There are 5 ways to turn a row about zero (a turn may also mirror it). The second row of each pair is the first, turned, with some noise. The first 35 pairs use one turn. New pairs use 2 turns, one after the other, and a turn may come again.
In the rows, zero is written as 128.
Known pairs, each followed by its turns in order:
[156 128 132 128  72 112]
[146  86  99 120 115 154] -> C

[101 129 120 115 114 172]
[126 118 101 115 109  84] -> L

[101 166 180 110 156 109]
[166 147 155  80  88 148] -> L

[ 67 105 171 119 135  88]
[200 111 163 107 103 114] -> E

[169 206 163 151 145 111]
[158 173 110  89 146 198] -> L

[110 194 184 111 143  50]
[210 154 177  92 109 181] -> L

[123 127 142  66 112 142]
[110  72 122  95 130 138] -> S

[134 104 112 118 123 123]
[119 118 103 145 133 134] -> S

[136 133 169 127 136 132]
[118 128 146 106 102 113] -> S

[195 112 109 129 129 142]
[116  95 166 117  72 129] -> X

[119 129  73 123 132 139]
[123  92 119 136 132 170] -> X

[118 127 141 116 138 130]
[112 121 141 121 130 127] -> S

[108 155 128  52 147 117]
[102 173  92 140 182 145] -> C

[136 169 152 144 102  99]
[149  93 108  96 154 115] -> C

[145 148 111 121 119 135]
[140 137 123 111 135 157] -> C

[109 124 136 145  86 109]
[155  92 137 122 150 121] -> L

[139 125 160 122 118 134]
[126 113 132 110 107 110] -> S

[125 119 140 131 130 176]
[160 142 145 162 123 124] -> C

[130 132 121 107 115 126]
[124 124 144 142 153 132] -> E

[146 115  67 167 114  84]
[118 129 116 196  84 156] -> E

[111  93 160 109 106 137]
[146  83 142 114 136 108] -> E

[127 117 171 141 122  66]
[198 120 109 148 119 110] -> E

[141 140 104 104 206 111]
[ 86  65 135 129 164  97] -> X

[113 126 113 182 124 119]
[110 140  90 161 105 138] -> X

[206 129 115 126 102 146]
[152 136  58 106  90 115] -> S

[128 131 138 157  74 133]
[111 115 125 152 120  78] -> E

[122 116 126  50 133 145]
[113 174  98 168 151 162] -> C

[133 121 102 134 176 119]
[130 144 119 124 111 176] -> E

[122 149 137 123 111 125]
[146 139 139 140 136 128] -> X

[125 134 127  89 161 127]
[120 103 138 113 166 117] -> X

[ 92 142 128 157  99  95]
[111  74 146 121 154 121] -> C

[140  90 119  97  51 131]
[135  57  76 147 130 100] -> S

[107 158  50 129  50  92]
[144 142 145 197 135 224] -> X

[153 111 133 153 106 122]
[116  99 122 137 154 150] -> L

[123 138 159 121 147 136]
[124 132 128 101 102 140] -> L

New pairs, each followed by its turns in order:
[139  86 127 101 110 101]
[109 100 142 127 159  92] -> S L

[128 150 152 161 139 120]
[122 132 139 103 161 141] -> L E

[204 112 125 102 123 126]
[159  94  83 154 170 140] -> S S

[104 125 119 116 132 140]
[117 151 134 136 127 112] -> S C

[136 127 115 148  84 103]
[137 128 109 152  85 109] -> E E

[124 142 104 147 131  50]
[133 157 140  93  66  97] -> X E

[117 132 118 156 127 152]
[148 131  99 140 142 130] -> X S

[154  85 144 181 131 144]
[133 113 138 181 153  82] -> E L

[145 148 139  92 127 140]
[110 135 151 105 126  99] -> X X

[125 206 138  91 114 128]
[104 105  84 166  71 156] -> S L

[140 125 114 144 156 118]
[151 130 109 112 151 125] -> E S

[101  90 126  66 187 127]
[165 212 134 165 126 130] -> L X

[124 102 136 130 115 133]
[115 138 148 132 149 122] -> X E

[153 163 125  99 157 144]
[136 137  88 143  88 106] -> S L

[177  50  94  97 191 129]
[222 116  88  96 159  87] -> C L

[ 74 111 125 102 129 111]
[120  91 114 122 102 168] -> E L

[206  57 110 134 142 130]
[123  32 146 129 148  97] -> X S

[169  54 206 109  82 167]
[165  36 127  71  73 164] -> X S

[122  92 122 111 129 144]
[131 119 144 161 133 109] -> L S

[170 149 129 134 122 101]
[133  84 122 132 128  95] -> X C

[142 113 108 125 140 188]
[103 143 150 175 154 139] -> E C

[114  82 128 110 135  70]
[156  93 109 154 110  69] -> L C

[146 136 113 152 154 191]
[161 142 136 134 102  65] -> E L

[146 180 121 146 128 133]
[132  98 131 106  88 111] -> X C

[159 119 126 138 153 136]
[131 121 135 120 160 151] -> S C

[115 185 144 139 147 138]
[120 109 126  77  97 131] -> S S

[125 164 110  50 133 174]
[ 50 147  89 111  88 123] -> X S

[ 82 172  81 129 124 131]
[175 107 119  66 115 143] -> E L

[142 124 147 128 122 132]
[133 136 138 142 117 142] -> L C

[206 123 141 172 108  98]
[106 116 191  75  97 159] -> E C

[135  92 152  92  91 125]
[ 98  78 125 141 156 121] -> L L

[104 128 114 147 132 141]
[123 113 135 103 116 151] -> C L

[152 141 154 124 125 162]
[131 132 104 150 129  92] -> L L

[206 135  65 139 171 134]
[ 91  85 126 178 146  52] -> X S

[171 149 103 111 117 148]
[165 160 121 126 130 159] -> C C

[206 140 131 125 129 111]
[159  85  77 131  97 130] -> L X

[108  83 133 110 178  77]
[ 94 105  60 157 116 155] -> E L

[145 126 119 148 118 206]
[ 81 171 109  86 149 152] -> S C

[121  82 119 141 146 206]
[162 175 171 124 113 184] -> S E

[126 136 117 127  84 142]
[105 138 137 162 135 145] -> S L

[ 50  76 116 147 149 109]
[187 119 148 102  71  85] -> C E

[197  88 119 142 125  81]
[137 131 194 113  68 155] -> E C

[147 133 141 111 117 115]
[122 146 138 114 113 115] -> E C

[ 64  90 120 136 153 128]
[115 181  85 145 142  97] -> C X

[165 130  81 156 113 103]
[157  82 160 165 120 117] -> X C

[103 135 171 144 200 106]
[172 156 160 157  87 178] -> X E

[125 141 143 181 103  92]
[190 149 152 144 135 121] -> X S

[174 162  77 134 136 125]
[147 133 192 118 163 127] -> E C

[ 93 172 122  70 129 141]
[112 180 115  78 113 156] -> C E

[ 50 132 113 118 108 132]
[ 87 105  65  96 114 121] -> L C

[114  95 123 115 137 144]
[103 133 155 135 141 114] -> S C

[ 75 172 180 181 126  69]
[148 162  87 212 173 101] -> E E

[150 136  50 102 100 122]
[ 98 116 134  51 145 104] -> E L

[150  95 114  74 109 139]
[137 102 133  90 179 121] -> X E

[167 153 133 135 147 110]
[ 95 152 129 100 142 122] -> L E

[177 101 139 119 137 128]
[122  75 145 130 115 118] -> X S

